The groups are shells around one centre, one inside the other: the same stretched ball of 6 dimensions in 10 sizes.
Some rows, each with its group after it:
[-3.20  3.50  2.27  4.02 -6.06 -6.57  4.04 -0.28  2.15  2.98  4.16 -0.95
 -1.68] : Z801
[-2.18  0.51  0.74  1.79 -5.49 -4.95 -0.50  0.12  4.33 -0.19  4.82 -0.12
  2.24] : Z584
[ 0.59 -0.45 -1.74  7.34 -1.74 -3.76 -2.91  1.41  0.01 -1.64 -4.32 -1.25
  0.38] : Z849
[-0.78 -1.98  0.85  0.65 -7.04 -3.04  4.06 -1.18 -1.95  3.29 -1.44 -0.34
  0.32] : Z468
[ 0.04 -1.77  0.94  4.88 -4.60 -2.90  2.08  0.01 -0.60 -0.27 -1.31  0.07
 -0.47] : Z25
[-0.14 -0.41 -0.92  6.26 -3.10 -4.28 -1.89  0.40  1.61 -3.03 -1.28 -0.78
  0.94] : Z90
[ 1.34 -0.81 -0.75  1.16 -6.68 -1.43  3.09 -0.58 -1.06  3.43  1.31  0.93
  0.17] : Z390
[-3.47  2.73  1.37  5.70 -4.93 -7.73  0.98 -0.74  3.77 -2.20  2.80 -1.67
 -0.08] : Z390
[ 0.02  1.01  0.76  3.80 -5.37 -2.99  1.87  0.38  2.73  0.74  5.53  1.22
 -0.24] : Z468
[-1.33 -1.19 -0.88  2.05 -5.54 -4.79  0.79 -1.03 -1.61  1.44 -4.59 -2.03
  1.31] : Z801
[-1.06 -1.31  0.33  2.91 -4.43 -3.72  0.36  0.61 -0.35  2.04 -2.17 -0.89
  0.82] : Z849
[ 1.19  1.35 -2.42  7.55 -1.18 -3.33 -3.93  2.47  1.38 -0.29 -1.47 -0.63
  0.18] : Z828
[-0.59 -0.81  1.12 -0.08 -7.31 -2.51  3.97 -0.53  0.07  4.25  2.98  0.75
  0.43] : Z849
[ 0.69  0.20 -1.24  5.59 -2.90 -3.02 -0.42  1.53 -1.48  2.67 -3.58 -0.89
 -0.72] : Z390
[ 1.89 -0.87 -2.29  5.85 -2.31 -2.04 -3.30  1.59  1.14 -1.50 -1.10  0.21
  1.25] : Z935
[ 0.04 -1.26 -0.72  3.43 -3.67 -2.95 -2.31  1.10  2.24 -0.73  0.77  0.10
  2.15] : Z90
[-0.09 -1.20  0.96  3.99 -4.52 -2.68  1.22  0.69  0.81  0.63  1.04  0.52
  0.11] : Z935
[ 0.27  0.89 -1.62  5.81 -2.31 -3.71 -2.96  1.89  1.65  0.24 -0.63 -0.67
  0.73] : Z732
[ 1.20 -2.51 -0.60  3.70 -4.58 -1.75  1.40  0.12 -2.43  1.41 -3.79 -0.08
  0.03] : Z468
[-1.52 -3.35  1.55 -0.75 -7.43 -3.10  3.84 -1.33 -1.60  2.98 -1.56 -0.38
  1.40] : Z828
[-0.04 -0.32 -1.99  4.16 -3.39 -3.97 -2.68  0.68  0.86 -0.37 -2.24 -1.17
  1.80] : Z935
[-0.33  1.60  0.10  2.94 -5.82 -3.63  1.07 -0.05  3.74  0.21  6.52  0.97
  0.68] : Z732
[ 1.48 -3.68 -1.49  0.84 -5.69 -1.09  0.47 -0.51 -1.79  1.19 -2.83  0.28
  2.12] : Z732
[ 2.10 -3.21 -1.11  3.08 -3.63 -0.29 -1.13  1.46 -0.64  1.13 -1.61  1.01
  1.42] : Z25
[-1.56  2.83  0.70  5.71 -3.82 -5.29  0.23  1.17  3.16  0.87  3.62 -0.45
 -0.67] : Z732
[ 1.53 -1.03 -3.02  3.36 -4.36 -2.55 -1.63 -0.17 -0.51 -0.26 -2.62 -0.53
  1.74] : Z25
[-2.74  1.09  2.87  4.11 -5.12 -5.27  2.59  0.52  2.66  1.34  3.80 -0.21
 -0.66] : Z801
[-2.32  1.12  3.13  3.76 -5.89 -4.75  3.66  0.08  3.07  1.03  5.75  0.53
 -0.86] : Z25
[ 1.09 -2.63 -0.20  3.68 -3.97 -1.40  1.44  1.06 -3.26  3.52 -4.82 -0.18
 -0.45] : Z828
[-2.17  0.53  0.66  4.96 -4.83 -6.01  1.79 -0.66 -0.27  0.19 -2.55 -1.97
 -0.49] : Z849
[-1.39  0.86  3.12  2.97 -6.69 -3.55  4.93 -0.17  2.62  1.87  7.03  1.43
 -1.18] : Z584
[-3.43  2.00  3.15  3.93 -6.05 -6.32  3.18 -0.42  4.14 -0.16  6.15 -0.20
 -0.47] : Z801
[-3.14  2.79  1.18  6.46 -3.48 -7.20 -0.57  0.73  3.81 -1.15  2.19 -1.62
 -0.17] : Z390
[ 3.33 -2.27 -2.81  7.06 -1.28 -0.59 -3.91  2.13 -0.27 -2.08 -3.49  0.57
  0.95] : Z390
[ 1.27 -2.46 -1.15  1.43 -4.98 -1.21 -0.53  0.51  0.25  1.29  0.17  0.80
  2.07] : Z90
[-1.15 -1.06  1.67 -1.27 -8.61 -2.87  5.41 -1.53  0.01  4.19  3.67  0.75
  0.58] : Z801
[ 0.38 -2.26 -0.30  1.48 -6.24 -2.34  1.41 -0.93  0.32 -0.13  0.68  0.51
  1.66] : Z468
[-0.81  0.87  0.32  5.75 -4.60 -4.75  2.84 -0.23 -1.69  1.78 -2.93 -1.39
 -1.83] : Z584
[-2.77 -0.04  1.57  1.55 -7.50 -5.80  4.10 -2.13  0.55  0.74  0.92 -1.15
  0.42] : Z25
[-2.12  2.37  1.60  2.45 -6.78 -5.21  2.81 -0.69  4.25  0.67  7.61  0.47
  0.21] : Z732
[ 2.06 -1.36 -2.94  7.04 -0.77 -2.08 -4.82  2.45 -0.35 -1.02 -5.07 -0.68
  1.12] : Z584
[-1.62 -1.02  0.07  1.81 -6.13 -4.79  0.94 -1.26  1.05 -0.55 -0.10 -0.95
  1.83] : Z468
[ 1.26 -2.68 -0.48  0.86 -6.95 -1.26  3.97 -1.23 -3.20  3.22 -2.32  0.39
  0.18] : Z828
[-4.00  2.49  3.10  2.22 -6.69 -6.58  3.49 -0.39  3.97  2.08  6.48 -0.48
 -0.15] : Z584
[ 0.07 -2.22  0.25  3.27 -5.35 -2.85  1.24 -0.63  0.35 -1.25 -0.21  0.22
  1.02] : Z849
[ 1.53 -1.45 -1.18  2.88 -4.76 -1.42  0.65  0.50 -0.99  2.14 -0.94  0.51
  0.53] : Z935
[ 0.35 -2.82 -1.20  1.94 -3.82 -2.20 -3.25  1.05  1.94 -0.84 -0.21  0.20
  3.46] : Z828
[ 0.20  0.59 -0.94  3.20 -5.53 -3.49  0.80 -0.45  1.42  0.22  2.14  0.11
  0.70] : Z90
[ 0.97 -2.22 -0.17  3.66 -4.91 -1.89  3.07  0.03 -4.09  3.46 -5.27 -0.48
 -1.09] : Z828
[-0.80 -0.48  1.19  4.07 -4.24 -3.44 -0.23  0.98  3.40 -0.94  3.89  0.71
  0.99] : Z25
[-0.01  0.00 -2.16  4.66 -3.67 -4.38 -2.89  0.05  2.05 -2.61 -0.79 -0.98
  2.10] : Z468
[-2.66  0.72  1.38  2.39 -6.77 -5.86  3.69 -1.46  0.34  1.65  0.48 -1.33
 -0.15] : Z90
[-1.38 -0.78  0.23  1.27 -6.84 -4.40  2.80 -1.51 -0.49  1.60 -0.70 -0.92
  0.86] : Z90
[ 0.51 -2.27  0.25  1.52 -5.82 -1.73  0.95 -0.11  1.49  0.04  2.75  1.26
  1.75] : Z849
[-0.10 -0.58 -2.12  1.44 -5.31 -3.64 -0.79 -0.37 -0.21  1.71 -1.92 -1.08
  2.09] : Z584
[-0.79  2.09  1.46  2.06 -6.90 -3.42  4.68 -0.11  1.38  4.51  5.84  0.92
 -1.30] : Z390
[-0.82  2.96  0.85  5.82 -4.37 -4.56  0.84  0.85  4.31 -0.35  6.56  0.66
 -0.76] : Z801
[ 1.47 -2.28 -1.90  2.56 -4.22 -1.56 -0.99  0.62 -1.23  1.55 -2.95 -0.07
  1.57] : Z935
[ 1.77 -0.97 -1.32  3.66 -4.36 -1.43 -0.34  0.72  0.70  0.47  1.15  0.99
  0.83] : Z935
[-3.30  2.56  2.81  2.30 -6.82 -5.92  4.05 -0.40  3.29  2.72  6.42 -0.15
 -0.61] : Z732

New rows. What belongs after each?
[-2.32 -0.23  2.60  0.47 -7.92 -4.37  4.60 -1.41  2.25  1.54  5.39  0.52
  0.58] : Z732
[ 0.16 -1.32 -0.02  0.41 -7.36 -2.46  2.63 -1.38  1.04  0.75  3.27  0.93
  1.51] : Z801
[-0.77 -0.51 -0.99  4.72 -4.95 -5.11  0.77 -1.34 -0.89 -1.50 -3.93 -1.80
  0.45] : Z390
[-0.81  2.33  0.21  4.74 -4.75 -4.52  1.29  0.47  2.05  1.42  3.20 -0.16
 -0.70] : Z90
[-0.94  1.81  0.33  3.28 -5.53 -4.26  2.12  0.14  1.29  2.74  2.80 -0.18
 -0.48] : Z90
[-1.82  2.24  0.22  6.26 -3.92 -6.18 -1.34  0.09  5.11 -3.84  4.38 -0.57
  0.84] : Z390
[-2.88  1.94  1.54  3.99 -5.37 -6.30  1.69 -0.25  2.84  0.40  3.04 -1.02
 -0.03] : Z935
[-0.19  1.32  1.11  5.18 -4.14 -3.15  1.86  1.44  1.34  2.51  3.03  0.61
 -1.43] : Z801
[-2.92  2.04  2.56  2.60 -7.26 -5.87  4.71 -1.24  2.63  1.43  5.52 -0.20
 -0.73] : Z468
[ 0.82 -0.49 -0.72  1.24 -5.89 -1.82  1.93  0.25 -0.71  4.24  0.89  0.55
  0.40] : Z801
[-0.91  0.17 -0.95  4.22 -4.71 -4.99  0.41 -0.59 -0.47  0.18 -2.91 -1.68
  0.43] : Z90
[-1.83 -1.12  0.55  2.65 -6.38 -5.17  3.09 -1.79 -1.50  0.59 -3.28 -1.70
  0.28] : Z801
[ 3.49 -2.93 -3.05  3.63 -3.58  0.09 -2.78  0.81  0.31 -1.65 -0.81  1.35
  2.33] : Z390
[-2.69 -1.18  1.69  3.13 -5.71 -5.62  1.44 -1.09  1.81 -1.87  0.34 -1.05
  1.28] : Z828
[ 1.76 -0.48 -2.68  3.89 -3.41 -2.05 -4.32  1.05  4.09 -2.95  3.50  1.04
  3.06] : Z828
[ 1.54 -0.58 -2.75  6.60 -2.32 -3.02 -2.74  0.93 -0.58 -1.42 -4.38 -0.96
  0.63] : Z849
[ 0.55 -1.07 -0.40  3.60 -3.42 -2.04 -1.03  1.87  0.54  2.23 -0.16  0.31
  0.80] : Z801
[ 0.07 -1.80 -0.98  1.25 -5.10 -2.61 -0.80  0.23  0.72  1.16 -0.15 -0.04
  2.37] : Z90
[ 0.17 -2.35 -1.39  4.24 -3.33 -3.27 -1.60  0.51 -1.48 -0.08 -5.71 -1.37
  1.37] : Z468
[ 1.29 -2.54 -0.14  2.17 -5.69 -1.18  1.90 -0.19 -0.64  1.05  0.23  1.05
  0.75] : Z468
[-0.49 -1.59 -1.19  1.30 -5.34 -3.57 -1.23 -0.40  1.34 -0.32 -0.22 -0.52
  2.89] : Z849
[-1.06 -1.06  0.02  5.12 -3.69 -4.60 -0.72  0.22  0.68 -1.57 -2.38 -1.18
  0.86] : Z90
[-2.22 -2.15  1.05  3.21 -5.27 -5.20  1.35 -1.00 -0.50 -0.84 -3.58 -1.69
  1.08] : Z828
[-0.43 -0.74  1.00  0.96 -5.85 -2.28  2.00  0.73  0.99  3.93  3.14  0.87
  0.69] : Z801
[ 0.77  0.29 -1.24  3.43 -5.33 -2.95  1.52 -0.31 -0.61  1.80 -0.28 -0.14
 -0.10] : Z732
[-0.77  1.94 -0.18  7.96 -1.97 -5.00 -1.19  1.87  1.11  0.30 -1.34 -1.26
 -1.19] : Z828
[-0.38 -0.85 -0.45  3.69 -5.46 -4.03  2.00 -1.04 -1.43  0.48 -2.94 -1.08
  0.04] : Z468
[ 0.88 -2.85 -0.09  3.81 -4.08 -1.75 -0.27  0.63  0.20 -0.75 -0.94  0.59
  1.17] : Z849
[-1.32 -0.50  0.57  1.14 -6.50 -3.96  2.92 -0.69 -0.67  3.39 -0.30 -0.68
  0.43] : Z935
[-1.49  0.15  1.25  1.11 -6.31 -3.76  2.09  0.01  2.17  2.54  4.19  0.37
  0.92] : Z90
[-0.95 -1.14  0.85  2.01 -6.71 -3.77  3.80 -1.32 -1.09  1.77 -0.73 -0.47
 -0.01] : Z935
[-1.31 -0.90  1.01  0.28 -6.38 -3.30  1.67 -0.02  1.66  2.63  3.10  0.34
  1.58] : Z732
[ 1.38 -3.35 -1.59  3.53 -3.50 -1.58 -1.18  0.80 -2.32  0.94 -5.63 -0.51
  1.34] : Z849
[-2.72  0.48  2.20  4.30 -4.89 -5.59  2.21  0.18  1.22  1.13  0.59 -1.06
 -0.50] : Z732
[-1.77  1.80  1.33  3.43 -6.66 -5.26  3.58 -1.20  2.28  0.32  4.45 -0.11
 -0.53] : Z849
[ 2.78 -2.65 -3.92  7.31 -0.47 -1.70 -6.16  2.00 -0.48 -3.42 -6.62 -0.75
  2.12] : Z390
[-1.14 -1.36  1.87  2.76 -5.77 -3.41  2.86 -0.20  0.64  1.03  1.40  0.27
  0.12] : Z90
[ 0.59 -1.99  0.01  4.56 -4.07 -2.38  0.65  0.47 -0.69  0.05 -1.99  0.05
  0.17] : Z935
[-1.08  2.65 -1.03  6.92 -3.04 -5.92 -2.15  0.64  3.51 -2.38  1.63 -1.17
  0.39] : Z25
[ 0.97 -1.17  0.31  4.01 -4.24 -1.60  1.33  1.19 -0.35  2.25  0.29  0.83
 -0.41] : Z849
[-0.98 -0.68 -0.39  2.89 -4.50 -4.15 -1.64  0.27  2.78 -1.20  1.46 -0.36
  2.33] : Z90
[-0.56  1.28 -0.61  6.91 -2.27 -4.67 -2.82  1.61  3.32 -2.01  1.23 -0.57
  0.61] : Z849
[ 0.65 -1.46 -2.26  5.83 -2.53 -3.59 -3.12  0.64 -0.20 -2.21 -4.87 -1.33
  1.51] : Z90
[-2.72  2.82  2.88  4.17 -5.92 -5.62  4.36  0.12  2.39  2.85  5.22 -0.14
 -1.86] : Z25
[ 0.46  1.13 -1.40  7.08 -2.76 -4.09 -1.92  0.89  1.99 -2.17  0.14 -0.46
  0.14] : Z468
[-0.53  0.34 -1.17  2.89 -5.16 -4.30 -1.10 -0.42  2.86 -1.40  2.37 -0.29
  2.08] : Z468
[-1.47 -1.20  1.31 -1.16 -8.05 -3.34  3.45 -1.35  1.56  2.33  4.26  0.61
  1.76] : Z801
[ 0.90 -3.15 -1.41  1.61 -4.76 -1.77 -1.01  0.18 -0.63  0.61 -2.49 -0.03
  2.41] : Z90
[ 1.02  1.54 -2.13  6.87 -2.04 -3.45 -3.63  1.87  2.99 -1.57  1.43 -0.04
  0.74] : Z25
[-0.47 -0.85 -1.17  1.33 -5.70 -3.71 -1.12 -0.64  2.57 -1.09  2.08 -0.11
  2.96] : Z25
[-1.20  0.56 -0.61  5.27 -3.76 -5.32 -1.88  0.11  2.97 -2.81  0.70 -0.99
  1.44] : Z90
[ 0.70 -1.33 -1.35  3.91 -3.15 -2.42 -1.75  1.50 -0.47  1.67 -2.81 -0.46
  1.08] : Z849
[ 0.10 -0.90  0.67  2.88 -4.82 -2.18  2.58  1.05 -1.83  4.97 -1.37  0.05
 -0.86] : Z828
[-0.40  1.07  0.19  5.94 -3.26 -3.95 -0.62  1.38  2.32 -0.11  1.91 -0.03
 -0.20] : Z935
[ 0.84 -1.75 -0.27  5.56 -3.52 -2.47 -0.04  0.66 -0.25 -0.99 -1.92  0.07
  0.11] : Z468
[-0.78  1.18 -1.08  2.00 -5.85 -4.43  0.56 -0.51  1.38  1.67  1.66 -0.65
  1.16] : Z25
